Every row belongs to one group in each of 2 separate groupings. Each group adds its own fixed numbers to the row, and there is some noise. The rows also spread widely along 4 directions, which tell nothing about the answers.
In the rows, 128 means zero.
Known rows, each followed by its group in each grouping:
[122  85  95 150 127  91 132 107 136  92 126 100 147 127 131 133 166 123
 157 126  88 137] : (0) (0)
[138 141 120 140 108 104 101 137 128 142 104 105 154 106  94 143 156 134
 156 154 159 146] : (4) (1)
[118 139 163 118 137 103 130 153 134 127 119  95 164 124 129 140 161 128
 115 117 135 127] : (5) (2)
[143  93  49 162 123 101  96  83 158  98 116 104 108 106 108 137 138 154
 205 152 107 141] : (1) (0)
[137 139 152 142 126 109 141 149 125 140 137  94 194 144 142 118 152 102
 123 120 117 110] : (1) (1)
[143 117  54 155 136 122 103  82 150  98  68 122  84 127 117 141 139 172
 202 122 117  97] : (4) (2)
[119 109 124 119 110  84 107 129 135 112 130  99 138 113 117 139 175 121
 161 131 119 154] : (2) (0)
[150 125 103 168 144 109  98 116 138 152  82  92 144 137  94 130 120 171
 152 152 166 110] : (5) (2)
[137 147 157 128 129 114 128 151 145 121 115 112 129 149 142 132 162 118
 154 103 124  94] : (2) (1)
[120 105 139 141 136  88 131 142 132 120 122  96 171 140 132 125 163 120
 140 126 117 121] : (0) (0)
[113 142 151  80 113 106 115 134 155  85 121 122  81 113 136 148 172 135
 185  90 103 127] : (3) (2)
[155 121 127 160 122 101 111 128 118 172 103  77 192 128  87 114 118 136
 134 172 167 131] : (3) (1)
[121 111 125 139 139 104 129 136 142 107 114 102 138 134 125 139 164 133
 166 116 121 107] : (0) (0)
[131 102 111 166 143 102 117 126 133 131 103  90 166 161 123 103 139 129
 146 137 124  99] : (2) (0)
[105  87 119 126 114  87 142 121 127  86 145  99 165 122 142 136 182 102
 144 121  77 156] : (0) (0)
[114 105 121 117 104  88 112 125 139 103 133  97 143 115 116 129 180 120
 164 132 111 161] : (2) (0)
[126 116 121 144 126  98 109 139 132 132 130  93 168 116 119 127 156 123
 154 139 132 127] : (1) (0)
[135 130 105 140 122 122 118 113 154  95 109 121  90 140 126 142 158 131
 187 106 101 114] : (2) (1)

New rows, each followed by its group in each grouping:
[112 116  87 134 116 106 149 106 133  74 124 125 152 127 156 146 180 102
 156 105  66 132] : (4) (1)
[140 147 138 139 128 122 119 147 139 127 100 115 141 136 131 145 157 127
 162 118 131 103] : (4) (1)
[133  71  73 158 138  96 137  89 133 114 109  90 175 152 139 103 132 134
 162 129  90 102] : (3) (0)
[133  91 117 148 115  76 107 121 115 159 114  69 207 121  89 104 124 134
 137 174 156 146] : (3) (0)
[136  88 101 183 146 110 168  97 116 124  92  87 206 165 143  94 137 120
  99 125  85  97] : (0) (2)
[143 134 121 127 109 103 104 124 135 137 118  96 135 112  85 141 142 136
 172 152 149 149] : (3) (1)
[132  83  58 155 102  80  91  88 128 128 135  79 162  78  83 122 140 136
 166 183 135 199] : (1) (0)
[120 118 121 130 125  89 110 138 130 120 117 102 162 117 118 134 169 132
 152 137 129 132] : (4) (0)
[147 119 123 167 163 109 114 143 161 124  91 112 119 159 124 131 135 155
 174 119 143  63] : (0) (0)
[103 115 138 116 117  82 129 139 123 108 135 100 191 117 138 131 190 106
 127 130 111 143] : (4) (0)
[114 102 116 123 119  92 121 125 143  89 134  99 134 128 133 131 176 120
 157 122  96 138] : (2) (0)
[121 116 130 128 131  95 132 137 137 113 121 108 166 130 141 134 177 122
 150 118 121 113] : (4) (0)
[145 141 129 136 112 110 107 140 139 131 127 102 143 109 107 146 156 125
 165 133 141 139] : (1) (1)
[116  87  81 137  93  71 100  96 121 128 130  78 172  84  83 128 155 126
 142 180 135 202] : (2) (0)
[146 117  81 152 120 108 119  93 148 111 106 103 120 131 117 133 131 135
 187 127 103 117] : (3) (1)
[143 117 111 165 130 106 122 121 130 131 108  93 158 131 104 135 142 125
 147 144 132 133] : (0) (1)
[147 168 184 138 150 132 126 178 148 139 117 117 140 159 148 133 156 117
 155 102 139  61] : (1) (1)
[140 127 140 135 144 116 125 124 145 131  88 102 134 147 122 120 128 151
 159 111 136  82] : (3) (2)
[133 134 119 133 108 103 116 132 123 125 123 102 176 109 115 142 166 115
 146 147 131 151] : (4) (1)
[122 126 163 105 110  98 120 140 125 137 119  87 167 109 107 121 159 124
 126 139 138 151] : (3) (2)
[114 105 117 124 126  89 125 125 148  84 132 111 131 122 135 146 176 117
 168 121  96 143] : (0) (0)
[124 117 108 133 127 102 110 131 143 105 108 110 148 127 131 131 166 138
 173 125 123 115] : (4) (0)
[125 137 147 127 131 100  99 163 140 135 109 108 155 118 103 138 164 141
 163 147 166 116] : (4) (0)
[114 139 216  82 115  87 108 192 147 136 142  96 153 118 112 130 170 113
 148 122 164 122] : (3) (0)
[137  76  67 151 129  90 129  83 143 104 107  97 151 142 127 111 132 140
 173 133  86 115] : (3) (0)
[131 104 115 128 124  99 135 102 130 109 107  98 147 133 130 113 145 128
 141 119  95 122] : (3) (2)
[141 137 127 149 116 109 125 135 130 136 126 100 165 119 127 131 148 115
 148 133 127 132] : (1) (1)
[112 114 149 110 112  91 116 150 132 113 132  91 154 115 118 125 178 111
 147 137 129 147] : (2) (0)
[117 114 156 111 116  88 121 148 139 112 132 101 155 124 129 126 162 121
 158 118 120 121] : (3) (0)
[125 105 106 135 110  85 100 119 124 122 144  84 168  98 106 130 155 127
 155 155 129 161] : (1) (0)
[128 124 148 140 137 113 141 135 132 111 105 102 147 144 137 128 162 128
 135 106 111  97] : (0) (2)
[143 126 112 148 114 113 120 118 131 132 110  95 144 132 113 127 147 124
 153 139 131 133] : (2) (1)
[139 128 122 130 131 118 116 120 145 117 118 103 133 122 135 132 152 134
 156 117 114 118] : (1) (2)
[112  89 129 116 109  81 132 123 128 113 137  87 190 120 128 115 164 107
 137 133  98 156] : (3) (0)
[129 104 132 129 117  94 118 132 133 123 123  85 162 128 114 122 161 120
 149 141 127 136] : (2) (0)
[132 111 126 116 100  91 101 111 132 134 110  87 148  92  89 131 143 148
 153 153 145 163] : (3) (2)
[131 114 101 133 116 107 118  99 137 111  99 106 114 125 116 131 155 145
 161 130 113 128] : (2) (2)
[124 111 112 127 107  97 146 110 131 104 130  99 158 133 140 128 158 102
 143 117  81 139] : (3) (1)
[121 126 149  93 111  85  94 149 144 101 133 108 118 102 105 143 168 130
 180 123 135 145] : (3) (0)
[128 113 122 136 130  96 111 133 135 124 107  99 160 127 120 133 166 134
 157 134 145 106] : (4) (0)
[139 140 143 146 145 131 131 141 145 124  85 114 138 155 139 131 148 144
 154 106 129  67] : (4) (2)
[114  97 127 122  99  68 105 127 110 139 139  69 198  92  88 119 172 113
 123 175 141 200] : (2) (0)
[138  81  93 178 144  96 139 101 126 127 103  85 197 177 138  94 137 121
 134 130 100  89] : (2) (0)
[125 144 139 131 134 111 128 139 147 109 125 111 139 140 139 152 159 126
 157 110 119 118] : (5) (1)
[126  84  57 133 101  84  88  80 147  94 128  97 113  89  93 140 140 147
 203 155 109 178] : (3) (0)
[129 111 107 150 138 110 118 122 138 115  96 111 146 139 136 128 151 146
 166 128 130  96] : (4) (0)
[142 137 128 136 120 116 118 133 142 114 112 110 118 142 129 144 163 123
 169 110 110 111] : (2) (1)
[110 135 163  77 106  92  89 158 156  97 136 115  92  97 110 158 169 137
 200 114 139 137] : (3) (0)
